The rows of each matrix lie in a flat space through zero, up to rounding. After each matrix: how many dimensions does the smallest such space have?
In the rows, zero is written as 128.

[[ 37 105 144 136  93 147 128 135 153 106 150  97 121 132 162 161 140  86
  146  95 135 155  75]
 [105 132 150 118 119  89 129 111 117 154 103 100 127 126 161 131 129 138
  128 117 119  89 150]
 [144 150  84 153 151 144 112 112 142 102 122 125 139 158 148 112 164 122
  153 142 121 164 170]
 [136 118 153  14 146 105  85 113 128 144  88  84  65  98 152 128 165 130
  123 143 102  46 111]
 [ 93 119 151 146 120 140 132  86 115 164 145 146 124 118 106 132 161 103
  142  55 148 197 108]
 [147  89 144 105 140 175 120 136 129 148  90 147 109 126  70 129 141 136
  145 138 135 179 133]
 [128 129 112  85 132 120 110 127 141 126 106 106 138 165 129 138 133 126
  158 119 137 116 126]
 [135 111 112 113  86 136 127  97 161 117 152 161 163 148 105 114 158 120
  122  97 150  98 139]
 [153 117 142 128 115 129 141 161 165 162  85 140 121 106 140 149 107 142
  150  75 102 169 122]
 [106 154 102 144 164 148 126 117 162 123 180 138 140 128 118 133 143  90
  139 155 111 176 137]
 [150 103 122  88 145  90 106 152  85 180 107 127 134 150 178 128 116 214
  122  65 128 108 126]
 [ 97 100 125  84 146 147 106 161 140 138 127 121 113 104  99 144 142 118
  157 134 111 152 120]
 [121 127 139  65 124 109 138 163 121 140 134 113 154 119 124  98 139 147
  115 123 128 142 131]
 [132 126 158  98 118 126 165 148 106 128 150 104 119  97 155 105  95  99
  100 123 156 104 133]
 [162 161 148 152 106  70 129 105 140 118 178  99 124 155  99 117 146 116
   81 132 128 121 185]
 [161 131 112 128 132 129 138 114 149 133 128 144  98 105 117 125 157 123
  112 171 156 128 131]
 [140 129 164 165 161 141 133 158 107 143 116 142 139  95 146 157  82 114
  146 155 161 109 106]
 [ 86 138 122 130 103 136 126 120 142  90 214 118 147  99 116 123 114  84
  114 108 163 140 113]
 [146 128 153 123 142 145 158 122 150 139 122 157 115 100  81 112 146 114
  137 145 135 149 139]
 [ 95 117 142 143  55 138 119  97  75 155  65 134 123 123 132 171 155 108
  145  39 128 150 112]
 [135 119 121 102 148 135 137 150 102 111 128 111 128 156 128 156 161 163
  135 128 135 129 138]
 [155  89 164  46 197 179 116  98 169 176 108 152 142 104 121 128 109 140
  149 150 129  87 129]
 [ 75 150 170 111 108 133 126 139 122 137 126 120 131 133 185 131 106 113
  139 112 138 129 134]]
 | 21

[[135 157 128 104 119 189 135 126 154 122  79 124 147 181 120  98  80 116
  124 145  91 103 125]
 [157 148 147 146 137 113 154 152 126 103 180 110 131 108 130 161 142 147
  129 121 163 129 125]
 [128 147 151 111 109 158 166 178 138 123 113 141 118 148 164 106  82 127
  137 121 150 122 126]
 [104 146 111 124 150 133 140 168 123 128 109 147 124 133 131 122 105 113
  150 118 134 118 117]
 [119 137 109 150 205 112  92 154 142 140 165 164 147  91 121 148 127 131
  144 147 117 145 138]
 [189 113 158 133 112 102 116 131 144 129 142 129  96  83 150 131 134 172
  121 158 140 154 168]
 [135 154 166 140  92 116 117  98 132 112 126 116 113 116 125 106 119 145
   80 134  81 153 132]
 [126 152 178 168 154 131  98 144 146 102 211 140 184 138 134 124 137 114
   61 128 107 138 119]
 [154 126 138 123 142 144 132 146 129 135 153 124 141 141 130 160 137 151
  146 126 162 108 137]
 [122 103 123 128 140 129 112 102 135 175 104 140 105 107 140 126 142 133
  147 130 119 138 158]
 [ 79 180 113 109 165 142 126 211 153 104 245 211 179 118 137 144  82 107
  154 122 162 147 107]
 [124 110 141 147 164 129 116 140 124 140 211 173 169 107 139 150 153  99
  124 126 149 149 140]
 [147 131 118 124 147  96 113 184 141 105 179 169 153  68 152 142 118 148
  129 140 133 164 127]
 [181 108 148 133  91  83 116 138 141 107 118 107  68 124 146 112 144 166
  108 172 149 140 159]
 [120 130 164 131 121 150 125 134 130 140 137 139 152 146 162 122 135 133
   95 114 105 138 132]
 [ 98 161 106 122 148 131 106 124 160 126 144 150 142 112 122 120 109 127
  128 140  87 149 125]
 [ 80 142  82 105 127 134 119 137 137 142  82 153 118 144 135 109 138 101
  143 113  96 120 127]
 [116 147 127 113 131 172 145 114 151 133 107  99 148 166 133 127 101 147
  131 131 107 118 111]
 [124 129 137 150 144 121  80  61 146 147 154 124 129 108  95 128 143 131
  110 144  92 141 148]
 [145 121 121 118 147 158 134 128 126 130 122 126 140 172 114 140 113 131
  144 167 136 121 133]
 [ 91 163 150 134 117 140  81 107 162 119 162 149 133 149 105  87  96 107
   92 136  95 127 128]
 [103 129 122 118 145 154 153 138 108 138 147 149 164 140 138 149 120 118
  141 121 127 145 112]
 [125 125 126 117 138 168 132 119 137 158 107 140 127 159 132 125 127 111
  148 133 128 112 149]]
 | 14

[[135 126 158 133 133 125 136 130 169 102 127 143  70 129 143  96 182 130
  137 118 124 159 142]
 [126 165 131 121 154 131 143 128 171 124 117 123 125 115 128 102 121 126
  160 129 123 136  95]
 [158 131 106 118 145 173 110 129 148 113 147 112 124 112 134 106  89 128
  149 121 103 138 109]
 [133 121 118 155 147 141 140 116 113 128 123 135 130 114 116 121 134 120
  178 121 136 135 118]
 [133 154 145 147  67 178 118 103 153  62 156 122 144 133 142 106 150 144
  103 106  86 134 135]
 [125 131 173 141 178  52 177 126  98 208  81 129 118 110  86 134 113 126
  141 124 187 151  96]
 [136 143 110 140 118 177 129 122 120 112 142 120 172 118 123 124 103 127
  141 117 104 130  97]
 [130 128 129 116 103 126 122 153 110 127 130 131 135 142 124 155 132 136
   74 141 121 133 134]
 [169 171 148 113 153  98 120 110 167 130 134 106  95 105 117  87  85 139
  134 123 132 135 103]
 [102 124 113 128  62 208 112 127 130  86 153 117 192 147 155 144 126 135
   86 114  77 116 137]
 [127 117 147 123 156  81 142 130 134 153 128 147 103 133 136 109 155 114
  143 122 152 132 127]
 [143 123 112 135 122 129 120 131 106 117 147 142 134 132 126 130 139 122
  131 131 126 123 128]
 [ 70 125 124 130 144 118 172 135  95 192 103 134 218 136 123 155 112 106
  144 122 149 109  84]
 [129 115 112 114 133 110 118 142 105 147 133 132 136 136 128 146 116 122
  114 141 137 113 132]
 [143 128 134 116 142  86 123 124 117 155 136 126 123 128 123 123 107 125
  118 128 146 118 124]
 [ 96 102 106 121 106 134 124 155  87 144 109 130 155 146 123 188 129 130
   92 154 132 112 152]
 [182 121  89 134 150 113 103 132  85 126 155 139 112 116 107 129 107 120
  151 142 138 120 123]
 [130 126 128 120 144 126 127 136 139 135 114 122 106 122 125 130 120 132
  132 136 132 136 131]
 [137 160 149 178 103 141 141  74 134  86 143 131 144 114 118  92 151 132
  168  98 123 128 117]
 [118 129 121 121 106 124 117 141 123 114 122 131 122 141 128 154 142 136
   98 149 124 119 152]
 [124 123 103 136  86 187 104 121 132  77 152 126 149 137 146 132 138 132
  123 124  91 116 148]
 [159 136 138 135 134 151 130 133 135 116 132 123 109 113 118 112 120 136
  128 119 116 161 110]
 [142  95 109 118 135  96  97 134 103 137 127 128  84 132 124 152 123 131
  117 152 148 110 175]]
 | 9

[[206 147 144 103 149 126 116 110 133 122 112 119 139 134 141 127 143 122
  126 142 133 138 143]
 [147 167 135 122 123 137 105  83 132 113 107 122 133 129 130 110 106 136
  111 144 124 117 130]
 [144 135 211  89 150 132 118 124 110 173 131 124 118 121  88 111  94 152
   93 150 137 117 128]
 [103 122  89 180 124 119 125 122 141 154 143 122 124 108 142 156 140 127
  123 126 145 126 109]
 [149 123 150 124 170 130  97 115 138 152 129 132 129 101 123 136 125 119
  127 133 141 113 114]
 [126 137 132 119 130 183 146 118  96 133 111 113 132 131 118 140 127 131
  146 103 131 121 133]
 [116 105 118 125  97 146 151 119 142  82  96 127 129 157 145 137 121 143
  152 128 118 142 125]
 [110  83 124 122 115 118 119 145 152 101 109 160 136 147 132 116 159 119
  138 117 149 123 130]
 [133 132 110 141 138  96 142 152 169 174 138 102 117  96 141 124 146 132
  121 132 127 103 107]
 [122 113 173 154 152 133  82 101 174 137  87 143 101 143 131 126 152 117
  121 144 136 168 102]
 [112 107 131 143 129 111  96 109 138  87 183 135 123 124 163 150 106 115
  105 133 126 124 134]
 [119 122 124 122 132 113 127 160 102 143 135 150 131 123  92 118 107 143
  131 129 134 135 137]
 [139 133 118 124 129 132 129 136 117 101 123 131 124 139 128 128 110 135
  142 126 113 155 141]
 [134 129 121 108 101 131 157 147  96 143 124 123 139 168 111 115 149 124
  118 114 114 141 145]
 [141 130  88 142 123 118 145 132 141 131 163  92 128 111 166 153 117 135
  118 116 120 114 127]
 [127 110 111 156 136 140 137 116 124 126 150 118 128 115 153 178 121 125
  142 124 132 145 116]
 [143 106  94 140 125 127 121 159 146 152 106 107 110 149 117 121 148 156
  130 133 144  95 145]
 [122 136 152 127 119 131 143 119 132 117 115 143 135 124 135 125 156 112
  134 126 142 150 124]
 [126 111  93 123 127 146 152 138 121 121 105 131 142 118 118 142 130 134
  179 129 130  97 120]
 [142 144 150 126 133 103 128 117 132 144 133 129 126 114 116 124 133 126
  129 176 126 109 121]
 [133 124 137 145 141 131 118 149 127 136 126 134 113 114 120 132 144 142
  130 126 172 134 148]
 [138 117 117 126 113 121 142 123 103 168 124 135 155 141 114 145  95 150
   97 109 134 179 112]
 [143 130 128 109 114 133 125 130 107 102 134 137 141 145 127 116 145 124
  120 121 148 112 164]]
 | 14

[[113 108 155 119 101 109 126 126 101 142 144 163 121 125 118 126 122 108
  145 180 120 121 144]
 [108 130 100  96 139 126 101 121  86 105 104  99 109 162 138 116 133 100
  116 142 144 157 146]
 [155 100 128 113 108 119 128 114 138 153 133 139 138  98 107 143 119 123
  118 125 129 141 167]
 [119  96 113 161 106 160 115 132 124  90 116 125  83 132 131 151 109  71
  113 147 130 148 127]
 [101 139 108 106 115 141 127 135 129 114 100 149 149 142 112 104 110 152
  131 129 138 114 135]
 [109 126 119 160 141 112 123 138 120 133 143 112 112 122 160 124 128 143
  116 111 121 129 137]
 [126 101 128 115 127 123 158 118 118 109 130 119 127  96 170  89 161 154
  102 107 126 155 123]
 [126 121 114 132 135 138 118 194 124 119 122 170 168 165 154  95 137 164
  151 113 136 128 123]
 [101  86 138 124 129 120 118 124 170 111 142 121 130 131 143 183 141 156
  111  88 111 104 114]
 [142 105 153  90 114 133 109 119 111 135 130 152 120 143 133 146 112 118
  122 117 143 139 136]
 [144 104 133 116 100 143 130 122 142 130 138 119 130 133 140 146 116 113
  116 134 139 134 121]
 [163  99 139 125 149 112 119 170 121 152 119 183 121 104 122  77 133 143
  124  95 101 160 162]
 [121 109 138  83 149 112 127 168 130 120 130 121 206  95 113 162 108 101
  155  69  92 131 140]
 [125 162  98 132 142 122  96 165 131 143 133 104  95  96 105 126 160 146
  129  99 120 121 121]
 [118 138 107 131 112 160 170 154 143 133 140 122 113 105 167  85 172 136
  107 144 137 120 123]
 [126 116 143 151 104 124  89  95 183 146 146  77 162 126  85 151 146 130
  122 138  75  95 117]
 [122 133 119 109 110 128 161 137 141 112 116 133 108 160 172 146  80 124
  133 136 131  79 122]
 [108 100 123  71 152 143 154 164 156 118 113 143 101 146 136 130 124 107
  106 138 156 133 128]
 [145 116 118 113 131 116 102 151 111 122 116 124 155 129 107 122 133 106
  155 139 120 128 152]
 [180 142 125 147 129 111 107 113  88 117 134  95  69  99 144 138 136 138
  139 111 160 132 106]
 [120 144 129 130 138 121 126 136 111 143 139 101  92 120 137  75 131 156
  120 160 181 114 116]
 [121 157 141 148 114 129 155 128 104 139 134 160 131 121 120  95  79 133
  128 132 114 173  88]
 [144 146 167 127 135 137 123 123 114 136 121 162 140 121 123 117 122 128
  152 106 116  88 142]]
 | 18

[[ 36 126  80  96 113 119 179 195  88 103 168 114 127  92 126 112  97  88
  108  81 210 110  61]
 [126 103 138 122 121 137  96 122 135 125 135  82 114 112 145 138 138 129
  134 118 118 127 125]
 [ 80 138  98 113 115  96 177 176 106 111 132 153 146 120 119 111 104 103
  114 113 170 124 103]
 [ 96 122 113 115 121 126 138 149 116 117 143 113 125 110 131 124 119 114
  121 110 154 122 103]
 [113 121 115 121 129 142 107 115 127 116 145  99 121  94 128 128 128 125
  115 118 140 123  97]
 [119 137  96 126 142 157  88  76 133 105 154 103 125  63 110 122 128 130
   90 126 145 122  67]
 [179  96 177 138 107  88  93 121 159 137  79 113 137 160 157 144 152 143
  160 150  55 147 201]
 [195 122 176 149 115  76 121 121 159 145  62 166 153 187 140 136 146 148
  158 169  51 152 219]
 [ 88 135 106 116 127 133 159 159 106 123 150 131 124 120 123 120 112 112
  120 108 170 118  98]
 [103 125 111 117 116 105 137 145 123 111 127 126 139 109 127 120 118 114
  116 119 143 128 110]
 [168 135 132 143 145 154  79  62 150 127 126 119 125 106 118 133 143 149
  115 150  99 132 123]
 [114  82 153 113  99 103 113 166 131 126 119  74 118 134 166 142 137 119
  155 108 111 130 154]
 [127 114 146 125 121 125 137 153 124 139 125 118 119 152 143 135 131 126
  149 120 123 128 151]
 [ 92 112 120 110  94  63 160 187 120 109 106 134 152 130 141 119 114 103
  131 115 138 133 137]
 [126 145 119 131 128 110 157 140 123 127 118 166 143 141 116 118 118 124
  123 136 136 130 132]
 [112 138 111 124 128 122 144 136 120 120 133 142 135 119 118 120 118 120
  116 125 147 126 110]
 [ 97 138 104 119 128 128 152 146 112 118 143 137 131 114 118 118 114 115
  114 116 162 121  98]
 [ 88 129 103 114 125 130 143 148 112 114 149 119 126 103 124 120 115 112
  114 108 165 119  90]
 [108 134 114 121 115  90 160 158 120 116 115 155 149 131 123 116 114 114
  121 127 141 131 127]
 [ 81 118 113 110 118 126 150 169 108 119 150 108 120 115 136 125 116 108
  127  99 166 118 101]
 [210 118 170 154 140 145  55  51 170 143  99 111 123 138 136 147 162 165
  141 166  49 143 176]
 [110 127 124 122 123 122 147 152 118 128 132 130 128 133 130 126 121 119
  131 118 143 125 125]
 [ 61 125 103 103  97  67 201 219  98 110 123 154 151 137 132 110  98  90
  127 101 176 125 118]]
 | 4

[[125 147 122 126 127 128 133 135 116 130 134 130 130 122 130 133 124 120
  120 137 121 124 121]
 [147 120 132 145 118 100 144  95 135 135 141 122 133 115 121 129 126 124
  118 112 105 109 109]
 [122 132 117 118 128 119 129 137 102 122 123 138 118 136 128 122 137 118
  121 141 142 127 141]
 [126 145 118  95 143 120 123 142  88 111 118 132 120 127 129 118 140 117
  136 144 138 113 130]
 [127 118 128 143 136 131 129 123 145 126 132 117 136 124 130 131 119 131
  119 118 126 135 137]
 [128 100 119 120 131 103 125 122 104 112 113 135 111 144 123 109 148 119
  124 130 155 126 158]
 [133 144 129 123 129 125 129 129 121 126 132 122 132 116 126 131 126 121
  131 128 110 117 110]
 [135  95 137 142 123 122 129 106 152 133 125 128 127 137 125 123 131 141
  129 113 138 133 138]
 [116 135 102  88 145 104 121 152  56  97 108 140 105 140 128 106 154 101
  122 156 162 117 161]
 [130 135 122 111 126 112 126 133  97 117 121 131 117 128 123 119 141 112
  132 136 128 115 125]
 [134 141 123 118 132 113 132 125 108 121 130 125 128 118 126 125 131 116
  126 130 117 111 117]
 [130 122 138 132 117 135 122 128 140 131 125 126 126 129 124 128 129 131
  140 122 120 133 118]
 [130 133 118 120 136 111 132 127 105 117 128 126 126 123 127 123 132 115
  119 132 128 116 133]
 [122 115 136 127 124 144 116 137 140 128 118 129 123 139 127 125 132 136
  143 126 138 143 134]
 [130 121 128 129 130 123 126 125 128 123 126 124 127 127 126 125 130 126
  128 123 128 127 131]
 [133 129 122 118 131 109 131 123 106 119 125 128 123 125 125 121 136 117
  126 130 127 114 127]
 [124 126 137 140 119 148 126 131 154 141 131 129 132 132 130 136 120 140
  133 124 125 143 124]
 [120 124 118 117 131 119 121 141 101 112 116 131 115 136 126 117 140 112
  125 137 142 130 147]
 [120 118 121 136 119 124 131 129 122 132 126 140 119 143 128 126 133 125
  114 135 146 139 148]
 [137 112 141 144 118 130 128 113 156 136 130 122 132 126 123 130 124 137
  135 111 116 131 117]
 [121 105 142 138 126 155 110 138 162 128 117 120 128 138 128 127 125 142
  146 116 134 154 137]
 [124 109 127 113 135 126 117 133 117 115 111 133 116 143 127 114 143 130
  139 131 154 133 150]
 [121 109 141 130 137 158 110 138 161 125 117 118 133 134 131 127 124 147
  148 117 137 150 138]]
 | 6
